There are 7 hidden switches. A switch that is on adds its own fixed numbers to the row, and there is some noise. The rows also spread widely along 8 directions, which tell nothing about the answers.
Some rows, each with its switches (1 for on, 0 for off) after it:
[ 10  -3  15   0  14 -14 -35 -25 -16  -9 -12   3 -24 -12   6  -2 -10  -7
   6 -19  -2  14  13  -6   6]
0 0 0 1 1 0 0
[ 12  24  16 -10 -13   8  -8 -22 -12  -7  13  -9 -29  20  36 -40 -15   6
 -14  -2 -24   5 -20  -8  -8]
1 0 1 1 1 0 0
[-33   8  -6  26 -28   0   6  -3  21  11  20  15 -19 -20  24  17   7  -3
  -1  -4  14  11 -20  15 -28]
1 0 1 0 1 0 0
[ 25  30  11  -9   7  -9 -15 -10 -21   6  11  -4  -3 -11  23  -3 -13 -15
  13  -7   2  24   6 -20  18]
1 0 0 1 0 0 1
[  1   1 -15  -5  11  52   8 -11 -20 -21 -13  -5  -5 -12  -5 -19  -2   7
 -15   4  -5 -13  28  16 -11]
0 1 0 1 1 0 0
[-22  26 -16  20 -19  17   9  13  18  19  26  -2  -9  -8  28   4   2   3
   5   8   7  12 -10   5 -21]
0 0 1 1 0 1 0
[  3  21 -28   2 -28  39  35  16  -4  -4  33  -5 -11  12  23   2   1  -3
 -23  -3 -13  -8  -9  22 -31]
0 0 0 0 1 0 1
[  6  18 -24 -14 -10  15   5  11 -22  -5   3  -8 -15 -24  -4  15  -7   0
   0  -8   2  21  13   8   0]
1 0 0 1 0 0 0
[ -9  15  31  15  -5 -14 -12 -11   1 -15   3  -9 -36 -15  44   1 -25 -18
  16   8  -7   2 -17  -3 -20]
0 0 1 0 1 0 1
[-20  -7   2  41   1  17   3 -12   4   8  17  -4  -9  17  44  16   2 -10
   5  11 -23  -8  -9   7 -24]
0 1 0 1 0 0 1
[ 28  15   6 -20  -3  26  -4 -14 -17 -22  19 -35 -36   5   4  13 -33   3
   0 -30 -18   5 -15   6  -6]
0 0 1 1 0 0 0
[-12   8 -10 -12 -23   8   5   3  -4   0  -4  -1 -40 -10 -15 -10 -10   5
  -7 -19  -4  18   1  13 -11]
0 0 1 1 0 1 0
[ 36  22  12 -14  30  25 -15  -6 -36  -5  15 -22 -13  -1  15   8  -8  -1
  13   5 -18   3  25   0   9]
0 0 1 1 0 0 1
[-23  34  -6  11  -3   3  -2   0  10   1 -10   4   6 -49  39 -16  -8 -12
  12  27  37  14   7 -12  -8]
1 0 0 1 1 0 0
[ 15  14   2  -1  -6  43   9 -33 -10  -4  43  -9  -6  18  24 -10 -11  -6
 -21 -33 -18  -4 -21   2 -10]
1 1 0 1 1 0 1
[ 20  33 -14   8   7  21  -2  16 -10  31  36   4  17  17  24  -3  21  14
   6  20  -1  13  14 -11   7]
0 0 1 1 0 0 0
[-13   9  -9   2 -26  -5   8  22 -20   9   8  -1 -47   6  14  14  -2  -2
   1   8 -27  21   3  17 -18]
0 0 1 1 0 0 1
[ 19   8 -34 -20   0  38  12  12 -24   2  -5   5   3  -4 -26 -15   8  11
 -16  -4   2   6  31  11   6]
0 0 0 1 0 0 0
[  3  23  13  13   3  26  -1 -29  10  -1  14 -12  19  -3  37 -25 -15  -7
   1  -2   6  -4 -21 -22  -2]
1 1 0 1 0 0 0

New rows. What belongs after each?
[  4 -12  25  -2  21  27 -23 -53   1 -36 -22 -27 -29 -15  11 -27 -32  -4
  -5 -21  -8 -23   4   8 -14]
0 0 0 1 1 1 0
[ -2  32  -7  12   9  -6  -3  22 -19  12   7  -3   2 -28  40  18   2 -15
  22  38   3  20  25  -9  -1]
1 0 0 1 0 0 1
[ 25  -5  17  -9   9   0 -28 -28 -26 -17  -8  -7 -31  14   6 -21 -13   2
 -11 -23 -24   0   8  -1   5]
0 0 0 1 1 0 0
[ 17  15  34 -24  -7   6 -12 -27 -10 -36 -10 -21 -43  -4   8 -38 -36   7
  -6 -22 -20  -5 -15  -1 -10]
0 0 1 0 1 1 0
[  1  34 -31 -28 -27  34  27  11  -9  -2  15  -6 -16 -29 -14  -1 -14   3
  -9 -17  15  24  -1  11  -6]
1 0 1 1 0 0 0
[  6   7  -4  -7 -10  27  10 -18   3 -30   3 -28 -19 -20  12   8 -31  -8
  -2 -19  -1 -12 -20  12 -18]
1 0 0 0 0 0 0
[-31 -36  -5  19  -1  34   3 -31  -1   4 -10  15 -35   4  -9  -6  14  -2
 -22 -13 -11 -19  15  41 -36]
0 0 1 1 1 0 1
[-19  16  23   6  15  10 -25 -49  25   1  -6  10  -1 -58   7 -19 -15 -14
  15 -23  49   9  -1  -9  -3]
1 0 1 1 1 1 0
[ 23  15   6 -13  37  49 -11 -20 -28 -19   1 -18 -10 -29   2   4  -8  -3
   8   9   1 -11  42  16  -6]
0 0 1 1 1 0 1
[ 18  30   3 -19  -3  17   4   5 -17  -5   9   1   0 -20  -5  -1  -4   6
  10  -4   2  19   0  -8  12]
1 1 1 0 0 0 0
[ 15   6  18  -3  19  29 -15 -37   2  -2  -5  -5   5   2   6 -40 -10   2
  -1  -6  10 -11   4 -10   4]
0 0 1 1 0 0 0
[-16  -3  -4   7 -10  32   8 -17  -3 -17   7 -22 -27 -10  10  16 -14  -2
  -7 -22 -18   1 -11  19 -20]
1 1 0 1 0 1 0
[-40  13 -10  -3 -22  32  38   8   7 -39 -34  -6 -21 -51  15 -28 -31 -17
  -8  22  14 -12   4  17 -38]
0 1 0 0 1 0 1
[-38 -11 -28  11 -14  55  29 -15   3  -3   1  13  -9 -21  -4  -3   5  -9
 -26 -12   8 -10   7  32 -31]
1 1 0 1 1 0 1
[ 26  19  -3  -9  22  14 -10   0 -18 -13   2 -17   6 -37   5  24  -8  -5
  18   4  12   5  24  -2  12]
1 0 0 0 0 0 0
[ 11   9   4  -8  12  43   8 -20 -19 -11   7 -26 -16   8  23 -11  -9   0
  -6  17 -26 -18  11  17 -15]
1 0 1 1 0 0 1
[ 10  20  14 -11 -17  21   2 -29  -9  -3  26  -4 -32  20  25 -29 -18  -4
 -19 -24 -21   3 -24   3 -15]
1 0 1 1 1 0 1
[  1 -21   1   7  -2  23   0 -25  -6  -1   6   0 -22  19  -6   5  10   9
 -13 -15 -25 -14  -3  27 -15]
1 0 1 0 0 0 0
[-36  24 -24 -11 -31  27  33  20  14  -2 -30   4 -15 -23   0 -57  -8   8
 -14  27  15   5  10  10 -25]
0 0 1 1 0 1 0
[-20   1 -20   2   6  19   5   8 -18  -3 -30   8  -1 -35  -9  -2   9  -1
   3  24   9  13  39  10  -1]
1 1 0 1 0 0 0
[ -7  10  -8 -16 -12  48  19 -13  -5 -10  -2  -7 -15  -4 -18 -28 -12  12
 -16 -19  -6   0   1  16 -11]
0 1 1 1 0 1 0
[ -2  29 -32 -31 -28  39  24  -1   0 -17   0  -3 -17 -40 -26 -27 -25   1
 -25 -41  29  17   2   9 -13]
0 0 0 1 1 1 0
[-15  27  -4 -25 -27  26  34   2  -9 -27 -25 -13 -16 -30  13 -46 -41 -16
 -11   9   3   8  -6  -6 -13]
1 1 0 1 0 0 1
[  9  19  -2   1  -3  27  -5 -28   2  19  30  15   1   5  12 -21  10   6
 -13 -19   8   7  -6  -1  -3]
1 0 1 1 1 0 0
[ -1   7  -5  17   7  16  -8 -15  16   1  20   7   5 -27   5  15   5  -2
   2 -27  23   0   0   4  -9]
0 0 0 0 1 1 0
[ -5  -1  -6   1 -11  46  23 -19  -3   0  16   8 -13   7   1 -20   9   2
 -25  -8  -9 -18   0  28 -26]
1 0 1 0 1 0 1
[-33  14 -18 -17 -29  27  30  10  10 -17 -40  -4 -25 -37  -8 -46 -27  -3
 -10  17  20   4   5  13 -25]
0 0 1 1 0 0 0
[  1 -12  16   6  28  27 -20 -57   0   2  -6  12   0 -15  -4 -24   6 -10
  -9 -31  10 -12  19   7   1]
1 0 0 1 1 1 1
[ 27  26  11  -8  19  16 -14 -23  -8   4   4  -6  17   0  17 -38  -2   4
   0  -5   3   3  11 -21  19]
1 0 0 1 0 1 0
[-25 -13  -8 -12 -20  15  -1 -20  -8 -18 -17  -1 -58 -31 -20   7 -13  -1
 -11 -27  -3  11   2  35 -25]
1 0 1 1 1 0 0
[ 19  29   2 -11  11  31 -10 -21 -12   9  29  15   9 -16  -4  -6   4   7
   0 -24  15  22   7 -11  14]
1 1 1 1 1 0 0
[-23   3   0  24  -1  14  -5 -32  28  23  14  11   5 -23  15   3  -1 -10
   8 -16  34   6 -13   0  -9]
1 0 1 1 0 0 0
[  4  14  15 -10 -15  16   9 -18  -6 -19   8 -17 -29   4  13 -20 -36 -12
  -8 -35 -19  10 -24  -6  -9]
0 1 0 1 0 1 1
[ 10  13   5   3   8  25 -19 -39   3   1  37  -6 -14 -22   5  29  -8  -6
   3 -43  16  11 -13   9  -5]
1 0 1 1 1 0 0
[-20 -23   7   9   5  18   0 -15  -7 -14 -34  -4 -23  -8   1 -14   2   7
  -2  27 -16 -20  18  29 -22]
1 0 1 0 0 0 0
[-20  -4  24   8 -20 -28  -6   2  -5  -1 -26  10 -39   3  18 -24 -10  -9
   7  15 -18   9  -3   3 -16]
0 0 1 0 0 0 1
[-29   2  16   5 -32  -6  13   6  -6 -17 -24  -6 -39   6  27 -26 -12   4
  -4  28 -33   3 -19   8 -27]
1 1 1 0 0 0 0
[-14  48 -16  -1   1  24  13  18   5  11  -1  -1  17 -40  25 -27   4   5
  12  41  30  14  23  -9  -3]
1 0 1 1 0 1 0
[ -5  12 -25  -5 -15  35  14  16 -21   0   8  -2 -28  12   7 -11  11  19
 -21  17 -24  -1  18  29 -23]
0 0 1 1 1 0 0
